The rows of a group lie close to one hidden flat surface of 12 dimensions, which passes through zero. Surfaces can cross.
(in the rows, 128 means zero)
Known rows, each followed by its group:
[150 122 154 154 138 137 116 146 203 177 183  48 113 147 101 124 152  76
 117 110]	(4)
[127 154 122 142 156 128 164 186 154 139 152 146 108 112 134 114 164 109
 153  60]	(0)
[127  85 154  91 141 120 124 107 124 150 120 141 125 108 154  83 130  73
 138 201]	(0)
[133 158  69 107 195 135 126 135  93 139  79 183 161  93 139 153 154 141
 142 115]	(0)
[145 134 142 145 118 140  90 152 122 148 118 148 184 153  83 181 155  64
  68  81]	(4)
[137 138 108 139 131 107 116  96 146 115 141  62 129 131  90 176 121 119
 106 131]	(1)
[110  80 122 147 126  74 119 186 123 143 136 155  88  76  81 145 110 111
 165  94]	(4)
[142 128 104  88 185 114 111 100 121 128 106  29 117 117 133 122 152 127
  93 166]	(2)
[133 141 179 103  97 166  79 154 133 125 140 172 135 160 137 105 152 115
 125 137]	(2)
[148 120 119 119 146  87 158  69 171 105  95 107 130 132 158  93 113 110
 139 151]	(4)
[ 81 130 148 142 116 144 170 169  91 154 161 157 139 131 113  53 120 131
 112 140]	(2)
[114 135 128 156  98  98 106 126 183 103 178 105  90 118  73 154 106 128
 168 117]	(4)
[127  75 112 103 139 110 132 117  68  81  85 122 141  84 124 116 128 135
 129 164]	(2)
[119 129 131 139 176 123 114 133 183 204 112  82 132 150 110  94 159 176
 107 101]	(0)
[113 123  97 148 161 141 118 153 142 165 164  96 111  91  86 141 132 155
 167 129]	(0)
[127 115 115 164 120 128 167 128 142 112 182  92 140 102  76 190 136 126
 150 113]	(2)
[ 95 111 145 162  84  87 147 126 134  86 121 113  91 113 117 159 123 165
 117  59]	(5)
[102  92 153 133 123 104 115 105 158 139 140  89 108  94 107 143 149 112
 121 128]	(0)
[120  91 138 151 119 114  90 189 165 162 176 161  99  93  63 126 112  96
 198 123]	(2)
[106 138 118  99 150 118 100  62 133 151 105  75 107 123 144 180 143 201
 108 161]	(3)
[170 117 127 117 157 132 139 141 177 126 144  76  76 118 174  99 140 104
 173 127]	(2)
[167 117  99 111 145 100 106 139 120  88  79 182 138 101 131 163 126  90
 160 106]	(3)
[123  95 109 169 124 112 225 113 119 135 112 143 157 138 137 104  89 195
 144 117]	(0)
[202 144 116 112 133 132 120 166 145 103 106 149 116 183 170  90  96 124
 160 119]	(0)
[101 133 109 139 125 132  82 135  99 163 131 114 129 134  82 119  86 156
 104 158]	(1)
[ 89 166 121 130 154 116  86 162 134 181 162 117 108 113  81 129 142 104
 106 117]	(0)
[168 126 161 150  94 182 139 135 163 116 159 115 167 178 130 118 142 113
 128 115]	(0)
[124 156  96 120 169 115 173 101 150 161 103 186 134 118 163 186 144 202
 172 103]	(3)
[159  82  93 129 141 123 120 153  91 125 106 154 146 114 112  76  69  87
 161 177]	(5)
[116 160 175  99 102 108  46 138 168 110 141 117  71 130 121 189 178 106
 107  86]	(3)
[126 113 106 120 120 108  82 139  75  70  93 124 145  98  78 157 125 103
 101 120]	(2)
[ 96 128 138 133 173  99 197 125 170 188 127 150 124 107 151 118 171 157
 142  92]	(0)
[189 128  80 143 163 127 177 127 162 130 132 139 141 131 149 150 107 117
 189 124]	(3)
[129  91 125 119 117  83  91 101 119 105  51 112 104 138 145 104  89 185
 115 128]	(3)
[151 138  85 150 181 187 139 125 136 168 133 128 198 114 103 145 152 124
 148 133]	(3)
[103 195 141 127 109 197  93 160 102 129 168 160 157 144 104 156 168 135
 105 110]	(5)
[ 62 106 178  94 103  84 181 135 125 108 177 137  67  95 127  99 148 185
 164 162]	(1)
[152 171 112 117 134  63  71 103 184 140 112 144 127 169  95 159  95  83
 118 133]	(4)
[ 83 128 139 156 118 135 154  98 101 133 122  72 158 138 112  97 137 141
  44 116]	(3)
[164 115 141 111 116 154 120  63 136  97  95  96 161 156 164 152 143 141
 106 152]	(5)
[ 82  91 118 153 134  78 119 170 129 170 153 172 128  79  36 132 104 107
 162 132]	(1)
[131 147 104 136 137 152  92 107 119 152 110  78 119 152 141 131 103 173
  97 140]	(1)
[143  63 143 110 147 137  75 134 136 104  96 120 146  73 107 117 178  71
 144 131]	(5)
[126 134 142 113 157 158 133 117 170 144 133 169 166 115 134  91 175 100
 164 146]	(4)
[ 57 100 181 125  93 101 109 166 107 133 129 150  83 109 114  67 133 158
 111 109]	(5)
[124 143 191 135  52 125 157 165 157 103 205 160  93 172 127 122 112 125
 153 118]	(1)
[120 175 162 108 110 114  68 142 153 143 152  81  90 178 111 128 137 127
  75 121]	(2)
[ 88 136  92 148 155 159 124 113 100 153 122 101 137  94 113 137 134 183
 120 129]	(2)
[143 110 136 150 101 146 136  80 137 124 106 149 205 162 110 165 122 136
 108 132]	(3)
[150 106 123 159 122 161  87 133 151 162 121  74  83 144 160 114  93 175
 142 112]	(1)
[144 151 154 126 114  97 148 114 196 163 159 138 107 179 146 153 117 128
 138 122]	(2)
[157  89 136 120 136  90 176 116 165 133 143 171 174 117  97 188 147  83
 169 142]	(2)
[114 156 122 152 119 100 161 151 126 104 139  74  69 136 147  99 111 140
  98  71]	(5)
[118 147 144 132  93 134 172 128 133 111 217  71  71 133 141 146 115 125
 136 156]	(3)
[120 143 156  81 131 118 119  89 129 134 114 109 118 154 162 116 146 141
  92 170]	(5)
[142  88 101 154 119 117 120 129  93 108  93 136 169 125  88 104  79 107
 121 139]	(3)
[119 195 105 113 154 100 133 114 107 140 105 114 146 162 126 142 134 114
  46 112]	(2)
[ 74  71 179 100 111 150 102  99  96 150  93 161 150 106 134  92 156 182
 119 179]	(0)
[105 187 126  99 130  79 121 138  99 104 101 110  75 152 160 113 127 146
  64  95]	(2)
[119 140 122 151 146  94 187 120 130 164 117 113 147 144 132 148 137 111
  66  78]	(4)
[136 125 119 103 124 177 119 109  63 103 119  84 144 152 151  62  99 151
 100 215]	(1)
[105  78 119 131 121 138 142 118  93  74 112 111 116  69 133  92 127 161
 161 143]	(4)
[ 97 152 134 115 141 123  77 138 143 161 156  93  96 120  95 145 149 140
 112 135]	(5)
[ 99 153 118 144  79 120  58 158  96  92 153 149 121 139  53  96  65 117
 129 155]	(4)
[127 119 106 102 171 102  74 173 111 128  96 120  82  87 125  84 130 105
 140 125]	(0)
[110  94 144 128 125 128 102 128 144 117 160  99 137  87  63 152 164 113
 145 149]	(1)
[ 91 121 118 131 133 108 163 164 107 113 176 136 102  67  93 136 140 106
 161 125]	(5)
[146  29 133 118 152  88 112  99 153 126  93  85 133  83 101 101 125  90
 155 177]	(1)
[104  61 104 149 147  77 179 101 119 131 102 113 130  79 110  91  91 139
 149 150]	(4)
[ 65  88 179 118 108  77 134 121 136 142 123 140 107 107 104  98 148 151
 115 133]	(1)
[132 188  84 114 180 138 104 123 145 141 136 131 141 123 112 116 135 104
 144 149]	(4)
[114 106 155 119 125 114 126  78 154 130  93 126 143 124 140 139 159 152
 111 124]	(4)
[125 147 167 128  85 169 123 152 109 100 165 126 141 158 121  92 136  97
  95 134]	(5)
[156  87 136 174  73 124 170 126 159  74 164  81  90 128 133 146  92 145
 174 102]	(5)
[124 143  81 133 146 135 118 140  94 118 126 150 141  93 101 171 121 136
 147 126]	(5)
[142 142 141 119 100 159  92 130 128  55 130 157 146 138 124  54 118  81
 154 160]	(4)
[107 117 122 143 137 119  56 170 126 163  99 160 114 104  96 131 126 122
 127  86]	(1)
[ 86 178 145 132  93 187 120 120  95  80 170 114 134 107 119 212 197 153
  95  89]	(3)
[134  71 176 108  98  89 168  71 148  72 112 124 126  95 160 173 168  77
 126 127]	(3)
[132 155 104 152 120 170  94 139 112 113 140  64 118 151 112 120 108 173
 109 119]	(3)
[157 122  76 166 174 147 142  93 149 125 108  45 159 104 117 170 148 122
 112  89]	(5)
[151 103 103 112 175 117  86 158 133 160  85 144  89  97 156  98 115 122
 171 126]	(1)
[134  88 165 147 102 169 102 134 148 155 131 119 168 167  99  88 128 167
 123 143]	(0)
[153 113  85 176 136 199 122 143 105 131 118 117 147 108 142 137 110 143
 153 100]	(1)

New rows. What belongs after each?
[101 156 156 102 116 137  78 132 134 138 148 123  89 130 131 152 156 159
 121 131]	(3)
[118 140 125 131 106  90 146 109 143 145 152 157 114 142 115 186  94 150
 143 139]	(3)
[147 102 141 106 120  81 104 120 160  92 106 139  94 103 135 171 142 108
 158 109]	(5)
[166 122 106  95 148 125 142 142  94  73 114 122 123 113 154  86 118  82
 145 163]	(1)
[138 114 137 138 133 174 132 159 139 135 128 130 125 135 150  71 138 166
 162 115]	(3)
[128 150 143 100 145 125 177 178 107 131 135 230 156 126 144 103 164  78
 144 116]	(2)
[139  87 115 208  98 183  65 111 145 147 103 130 183 129  88 108  78  95
 127 111]	(2)
[138 174 151 101 159 155 160  90 162 151 138  94 143 151 181 138 195 103
  84 123]	(3)
[174  95 100 135 167 152 137  99 156 105  74 120 170  98 147 161 167 137
 162  92]	(3)
[124 105 112 152 149 143 165  87 131 106  81  91 156 103 148 140 165 180
 117  80]	(3)
[113 122 139 167 114 126 146  87 161 157 110 140 174 148 112 176 140 168
 103  84]	(5)
[ 96 149 174 111 106  98 162 113 148 116 158 122 107 132 138 146 171 118
  99 110]	(5)
[140 183 117 137 124 140 172  89 146 105 142 128 152 142 152 215 162 118
 108  85]	(0)
[124 103 112 122 173  66  82 112 140 173  47 113 140 131 106  89 113 112
  84 125]	(3)
[179 137 132  92 137 158  21 118 156 124 127  97 138 147 108 167 148  83
 130 168]	(5)
[164 143  69 168 129 167 111 161 111 124 142 168 165 122  87 173  88 121
 174 114]	(5)
[109 108 141 118 118 110 112 133 118  96 126  91  80  92 130 128 141 130
 125 118]	(3)
[124 169  71 119 156  86 154 152  87 130 146 129  91 111 127 127  81 103
 130 145]	(3)
[112 148 129  76 164 144 112 117  82 138  97 133 131 118 167  90 159 116
  92 170]	(3)
[110 133 154 168  81 131 113 176 153 123 164 157 104 130  97 151 127 139
 149  61]	(5)
[126  96 154  72 147 141 132  98 113  67  99  65 114  93 175  79 196 131
 116 159]	(1)
[136 138 129  85 178 130 143 141 130 118 130  87 109 101 152 117 194 113
 126 126]	(2)
[125 106 115  99 161  84  79 134 132 141  72 163 111  94 124 135 135 130
 149 121]	(3)
[155 124 109 121 191  96 137 167 151 208 126 135 129 132 124  93 120  58
 126 138]	(4)
[144 100 114 104 108 100  57 106  91 111  72 125 118 133 120 187  90 160
 112 151]	(4)
[107 158 102  86 187  55 136 152 130 185 148 134  92 113  97 152 133 132
 135 156]	(2)
[118 111  89 148 181 122 138 152 108 150  56 133 146 116 135  41 119 165
 117  88]	(3)
[101 143  99 171 142 132 170 141 138 192 150 174 124 121 132 110  86 154
 169 118]	(2)
[131 106 111 142 139  88 170  73 130 112  48 176 174 107 155 163 136 117
 115  82]	(2)
[ 99 133 110 130 130 111 102 155 101 146 111 228 148  98  91 163 124 130
 151 112]	(2)
[ 96 144 139 144  94  84 118 142 100 110 105 200 172 155  79  65  85  70
  83 123]	(4)
[135 134 124 132 164 115 107 114 167 188 144 108 173 135  74 147 147  64
 100 148]	(5)
[ 92 142 136 172 110 166 158 189 111 135 169 171 135 110 111  86 136 111
 138  82]	(2)
[121 164 136 126 151 118 139 150 167 152 140 113  93 137 149 117 160 130
 122  78]	(3)
[111 151 108 128 146 188 147 127 101 122 159 107 129  97 142 151 161 173
 146 137]	(3)
[116 109 161 114 115 105 139  97 141 131 122  75 114 149 140 107 134 150
  91 148]	(2)
[105  89 135 149  90 125 145 119 118 105 155 111 107 101 107 154 108 171
 157 140]	(3)
[110 161 134 126 144 108 158 153 157 152 185 148 104 102 118 173 166  80
 147 100]	(3)
[144 101 120 140  98  99 145 105 122  88 135  80  99 130 131 132  78 121
 129 148]	(0)
[ 98 129 137  90 116 123 148  98  93 128 137 152 134 129 125 180 136 214
 133 180]	(2)
[127 198 132 118 125 149 181 148 143 154 214 147 123 170 135 133 125 133
 152 159]	(1)
[ 97 156 137 112 129 165 110 124  95 138 160 124 133 112 124 128 155 100
 100 161]	(0)
[143 140  77 155 145 149 113 189  87  92 125  96 123 113  97  97 109 124
 130  91]	(0)
[155 137 182  83  75 123 120 120 154  94 141 214 125 169 159 165 136 132
 170 151]	(1)
[146 136 109 102 137 116 114  93 140 105 135 120 132 117 114 203 138 139
 155 160]	(1)
[162  84  85 158 130 115 130 138  94  74  75  89 138 119 120  77  74 119
 125 111]	(3)
[ 98 143 142  82 150 141 131 102 105 125 134 113 105  91 165 148 185 143
 115 152]	(3)
[ 84  77 159 132 102 101 102 126 131 131 133 107  87  94 103 117 124 154
 137 140]	(0)
[103 139 176 101 102 175 124 104  97  90 120 139 153 124 159 135 193 126
  83 127]	(3)
[117  49 136 146 110  93 128 108 129 141 132 146 163  90  63 147 100  84
 147 172]	(3)
[113 105  85 137 150 120 114 109  94 144  71 143 145 115 115 122  90 211
 140 144]	(3)
[133 178 125  98 158 134 132 135 137 121 142  88 105 128 148 153 181 132
 107 106]	(2)
[140 153 106 129 145 142  33 171 125 156 114 100 118 159  90  85  99 128
 104 131]	(3)
[141 119 125 147 144 135 138 146 164 120 119 112  84 100 172  97 138 115
 165  79]	(2)
[ 95 131 102 126 179  76 197 169 111 162 139 153  93  80 137  76 123  98
 146 117]	(3)
[114 194 111 139 140 120 150 138 122 162 171 108 133 159 109 132 116  85
  78 128]	(3)
[147 161 163 117  79 109 100 120 159 114  95 211 139 198 151 171 118 157
 123  89]	(3)
[159 130  60 153 175 143 116 133 128 119 132  48 133  99  99 142 117 104
 136 121]	(3)
[123 126 148 158 100  98 199 143 149  96 175  95  87 122 144 111 124  80
 123  86]	(0)
[154 121 140 127  84 140 117  87 118  68  97 101 123 163 171 132  99 151
 106 130]	(2)
[143 143 129 117 126 103  84 185 117  94 101 103  72 149 144  62 110 115
 107  86]	(0)
[135 186 161  82 125 120 119 136 154 122 155 105  79 171 164 149 165 146
 108 121]	(2)
[119 146 100 139 159 116 165 104 140 159  96 135 111 126 182 109 112 161
 134 109]	(2)
[151  91 149 115 104 105 129 116 165 118 148 135  92 120 140 157 114 130
 187 154]	(3)
[160 149  54 111 181 150 154 104  90 126 140 111 147  95 139 170 114 106
 156 188]	(3)
[155 100 112 167 114 118 160 124 162 149 163 109 122 144 112 140  71 140
 174 147]	(5)
[116  83 136  96 154  75  75 123 132 156  74 117  91 103 130 105 127 137
 126 145]	(4)
[110 188 121 146 137 159 138 127 139 169 153 130 145 158 124 153 146 160
 101 100]	(5)
[117 156  96 135 172 121 185  93 165 147 179  72 128  98 106 199 169 149
 146 132]	(1)
[117 133 129 154 102  85 110 143 144 150 105 183  97 148 138  99  65 125
 137  98]	(2)
[137 102 135 158  92 124 106 173 133 115 157 140 116 132  82 112  88 107
 159 121]	(3)
[ 82  52 142 161 129 124 180 120 113 124 154 101 171  55  62 111 159  90
 125 141]	(5)
[153 126 112 165  93 155 116 111 123  98 125  83 130 160 128 146  84 171
 122 117]	(5)
[ 90  90 146  95 149  91 164 149 108 101 123 133  96  60 128 131 186 149
 148 114]	(2)
[108 136 105  79 170 111 151  98  66 133  61 203 158 100 175 124 143 143
 117 159]	(3)
[ 89  97 198 126  91 149 146 110 153 160 189 121 130 124 114 128 161 127
 126 168]	(3)
[138 135 124 133 156 104 110 126 171 134 127  69 112 127 115  99 142  77
 105 109]	(4)
